The rows are grouped in 2 ways, from coarse to fine. Each group lies inside one group of the grouping before and may be the whole of it. The rows also spread widely along 2 directions, which tell nothing about the answers.
Known rows, each followed by its group in each grouping:
[  1 -16  18  16  25  28   3   9   0   6 -14 -12  13 -28  19  28  20  21
   3  17  11] | numi Rus
[  1 -16  -2   6  17  14  15  11   2  -3  -8  -3   8 -31  12  17  28   9
  -3   5   5] | rifo veri
[  7 -29  43 -38  22   0  -5 -20  -8  14 -16   4 -11 -16  -8 -16   9  27
 -30   7 -22] | zogaf Dek
[ 11 -15   9 -25  23   7   8 -13  14  18  -5   0 -15 -16   1  13  11  40
 -18   5  22] | zogaf lisik
[  6 -13  48 -23  27   9  10  -5  19  26  -7  -1 -13 -20   3   8   2  31
 -36  -9 -14] | lod Levam
[  4  -8  19   4  25  21   4 -12   9  16  -3 -14  13 -30  11  14   5  28
  -3   1   8] | lod rek
[ -3 -16   4  13  23  20  10  11   1  15 -14 -12  14 -27  12  24  29  13
   2  24  15] | numi siz
[  0  -7  12   9  21  15   0  -5 -19   5 -25 -11  32 -25   8  11  18  17
   4  30  -2] | zogaf nog
[ 14 -14  22 -20  26   7   7 -23   9  22 -20   5 -12 -13  -2   0   8  35
 -20  13   4] | zogaf pag
[  7 -21   4 -12  21  18   7  -2  19  13  -8   4  -8 -10   2   8  20  23
 -17  -1   6] | rifo Nuvof
[ -2  -9  36 -19  20   6  -2  -5   6  13  -6   1  10 -24   6  14   2  17
 -12   1 -11] | lod gen
[  5 -19   8  -5  22  16  -9  -1 -12   0  -9  -4   6 -19  13  -1  26  25
 -17  -2  -9] | rifo miza
[  2 -28   6 -16  25   6  -1  -3 -10  -1 -13   2   2 -19   7   9  28  15
 -11  -5   3] | rifo Vofo
[  8  -9  22   1  31  25  10   3   0  20  -7   7   5 -16  10  20  21  38
  -7   0  -4] | numi Pagiz
[  5 -24  21  -7  22   7   1   4  -4   1  -3   9  -2 -17   3  11  24  22
 -24  -3 -12] | rifo veri
[  3 -19  23  -5  21  13   0  -9 -10  13 -22  -1   9 -23   0  14   5  27
 -13  18  -8] | zogaf nog
[ -1  -2  20   3  19  15   6 -14   5  15  -3 -14  11 -30  15  12   6  27
   1  -2   3] | lod rek
[  2  -7  45 -21  24  14   7  -6  22  25  -6   3 -11 -20   0   7   5  32
 -34 -12 -12] | lod Levam
[  8 -25  26 -23  19   8   6 -19   2  18 -11  -7  -8 -18   5   0   5  26
 -18   8   5] | zogaf Dek
[  5 -22  12 -10  21  16  14 -17   6  25 -10  -1 -11 -17   5  21   7  41
 -25   6  10] | zogaf nog
[ 12 -16  33 -24  24   0  -5 -20  -4  10 -22   3   1 -10  -7  -9   8  38
 -20  20 -18] | zogaf pag
[ -4   1  16  14  18  19  15  13   3  16  -6 -27  23 -45  15  28   8  11
  15  12  18] | lod Levam

New rows, each followed by its group in each grouping:
[  7  -4  -6  17  17  18  20  -6   2  12 -20 -21  19 -32  20  14   7  23
  17  34  33] | zogaf pag
[  7 -11   5  -4  12  14  11 -13   2  12 -10 -21   7 -31  14  11   8  19
   4  22  22] | zogaf Dek
[  5 -14   3  16  20  15  14  10  -2  10  -9 -15  17 -28  15  23  31  22
   2  24  18] | numi siz
[  1 -21  10  -1  27   9  -8  10  -2  -1 -17  -3  17 -17   9   7  25  10
   3  15  -6] | rifo Nuvof
[  2 -19  18 -33  29  -1   4 -15   5  17  -5   7  -9 -10  -3   6  11  38
 -17   5   8] | zogaf lisik
[ 11 -29  24 -24  25   8 -12  -6  -4   7  -7  13  -9 -13   0  -9  19  33
 -40  -6 -24] | rifo miza
[ -1 -21  18  -6  22   8   1   9  -9  -7 -13   5  16 -22   6   1  28  11
 -10   5 -16] | rifo veri
[  9 -12  22 -15  20   6   6 -16  -4  16 -23   1  -2 -20   4   1  10  27
 -14  22   7] | zogaf pag
[  4 -17   9 -17  28   3   7 -14   0   9 -14  -8   5 -18   3   9  16  33
  -2  17  13] | zogaf lisik
[  4 -13  -6   8  21  15   5  12   9   6  -7 -12  11 -22  12  12  25  11
   1   8  14] | rifo Nuvof
[  7 -11  10  12  26  25  11   7   4  22  -8   3  12 -20  17  21  23  30
  -5  16  -1] | numi Pagiz
[  2 -16   4 -11  23  10  12  -7   1  16 -13  -7   7 -23   7  11  14  28
   3  16  15] | zogaf lisik
[  9 -19  10  -6  23  16   8 -15   1  25 -14   0  -6 -16  12  16   4  32
 -14   9  10] | zogaf nog
[  7 -10  20   5  30  25  13  -2   5  24  -8   5   4 -17  11  18  21  41
 -11  -1   4] | numi Pagiz
[  9  -5   4   7  21  11  16 -12  -7  12 -20 -17  18 -30  16  10   8  26
  11  31  22] | zogaf pag
[ 10 -12  27 -23  25   5   2 -21   2  17 -24   9  -6 -15  -5  -3   6  43
 -29  15   1] | zogaf pag
[  5 -26  17  -9  24   9   2   0  -2  -4 -11  10   0 -16   6   8  26  15
 -19  -3 -10] | rifo veri
[  1 -20  10   7  21  18   2   9 -12  -7  -6  -3  22 -31   7  14  34   6
   1   3 -10] | rifo veri
[  5 -19  16   3  22  18   6   6  -2  11 -12  -7   6 -18   5  14  32  26
 -14  18   3] | numi siz
[  5  -9  21  -2  24  13  10 -14  12  22  -3  -6   3 -26  13  10   6  31
 -15  -7   7] | lod rek
[  4 -17   2   8  25  20  -2  10 -15  -2 -11 -11  11 -26  19   2  26  21
  -2   8   5] | rifo miza
[  3 -17  31 -28  30  -2 -15 -12 -20   0 -20   6  14 -19  -9  -8  21  29
  -7  22 -21] | zogaf lisik
[  7 -17  -2   4  19  18  15  10   1  -4   1  -5   8 -25  19  24  22  16
  -1   2  16] | rifo veri
[  2 -15  15 -22  24   8   7 -12  -3   5  -5  -1   7 -18   5   9  15  31
  -5  19   7] | zogaf lisik
[  9 -28  12  -2  26  13   8   4   8   2  -3   7  -4 -19  12  15  23  19
 -16  -5   3] | rifo veri
[  4 -20  13 -21  26   3   2  -9  -5   8 -13   4   7 -21   4   9  16  28
  -4  14   5] | zogaf lisik
[  5 -18  22 -18  17  10   7 -13  -6  13  -9 -12   6 -24   6   3   9  19
  -9  20   6] | zogaf Dek
[  1  -3  19   0  27  14   6  -8   3  11  -7 -10  12 -27  13   8  10  22
  -6   4  -1] | lod rek
[  8 -18  -3  -7  22  10  10   3  -4   7  -4  -8   0 -22  17  19  18  16
  -8  -8  20] | rifo Vofo
[  3 -21  10   6  20  17  11   1   0  16 -13  -5   5 -27   7  17  29  24
 -13  12   8] | numi siz
[  7 -13  12  -6  19   9  12  -9   2  15  -9 -15   7 -30   9   5  11  21
  -1  15  14] | zogaf Dek
[  0 -18  16   5  24  19   8   9 -10  10 -12  -8  16 -29   7  14  32  24
  -7  19  -2] | numi siz
[ -1 -15  25 -15  27   5  -6 -11  -9   7 -11  -1   8 -22  -3  -1  11  29
  -5  21   2] | zogaf lisik
[ -6 -15  26  12  25  22  -7   8 -11  -3 -22 -11  28 -25   7  16  28  14
   6  25 -10] | numi Rus
[  5 -12   2  20  21  23  16  11   3  15  -5 -18  10 -25  18  28  27  18
   1  22  22] | numi siz
[  2 -17  15 -17  14  14   8 -17  -3  13 -10 -14   6 -28   9   1   8  22
  -9  17  10] | zogaf Dek
[  2 -15   5  13  21  21   5   9  -8  12 -14 -13  21 -32  14  21  31  13
   5  23   6] | numi siz
[  8 -17  13  -3  21  19   8 -12   2  23 -15  -7   2 -24   7  15   2  30
 -12  21   5] | zogaf nog
[  4  -8  22  -5  24  12   7 -13  12  16  -2  -8   2 -23  12  15   6  29
 -11  -2  -1] | lod rek
[ 10 -14   3  11  22  14   3  10  -6  -6  -5  -4  20 -33  14  14  27   8
  10   8   9] | rifo veri
[  5 -19  13   3  24  20  11   6   5  17  -8  -9   0 -21  13  18  23  29
 -21  13  13] | numi siz
[ 11 -12  16  -2  21  11   8 -12   1  15 -15  -9   1 -18   3   5   7  30
  -5  22  14] | zogaf pag
[  7 -18  22 -24  13   9  13 -20   6  23  -8  -4  -4 -21   5   9   4  29
 -25   7   4] | zogaf Dek
[  8 -20   9  -3  21  14   0  -1  -4   5  -5  -6   5 -18  17   4  16  22
 -20  -4   1] | rifo miza
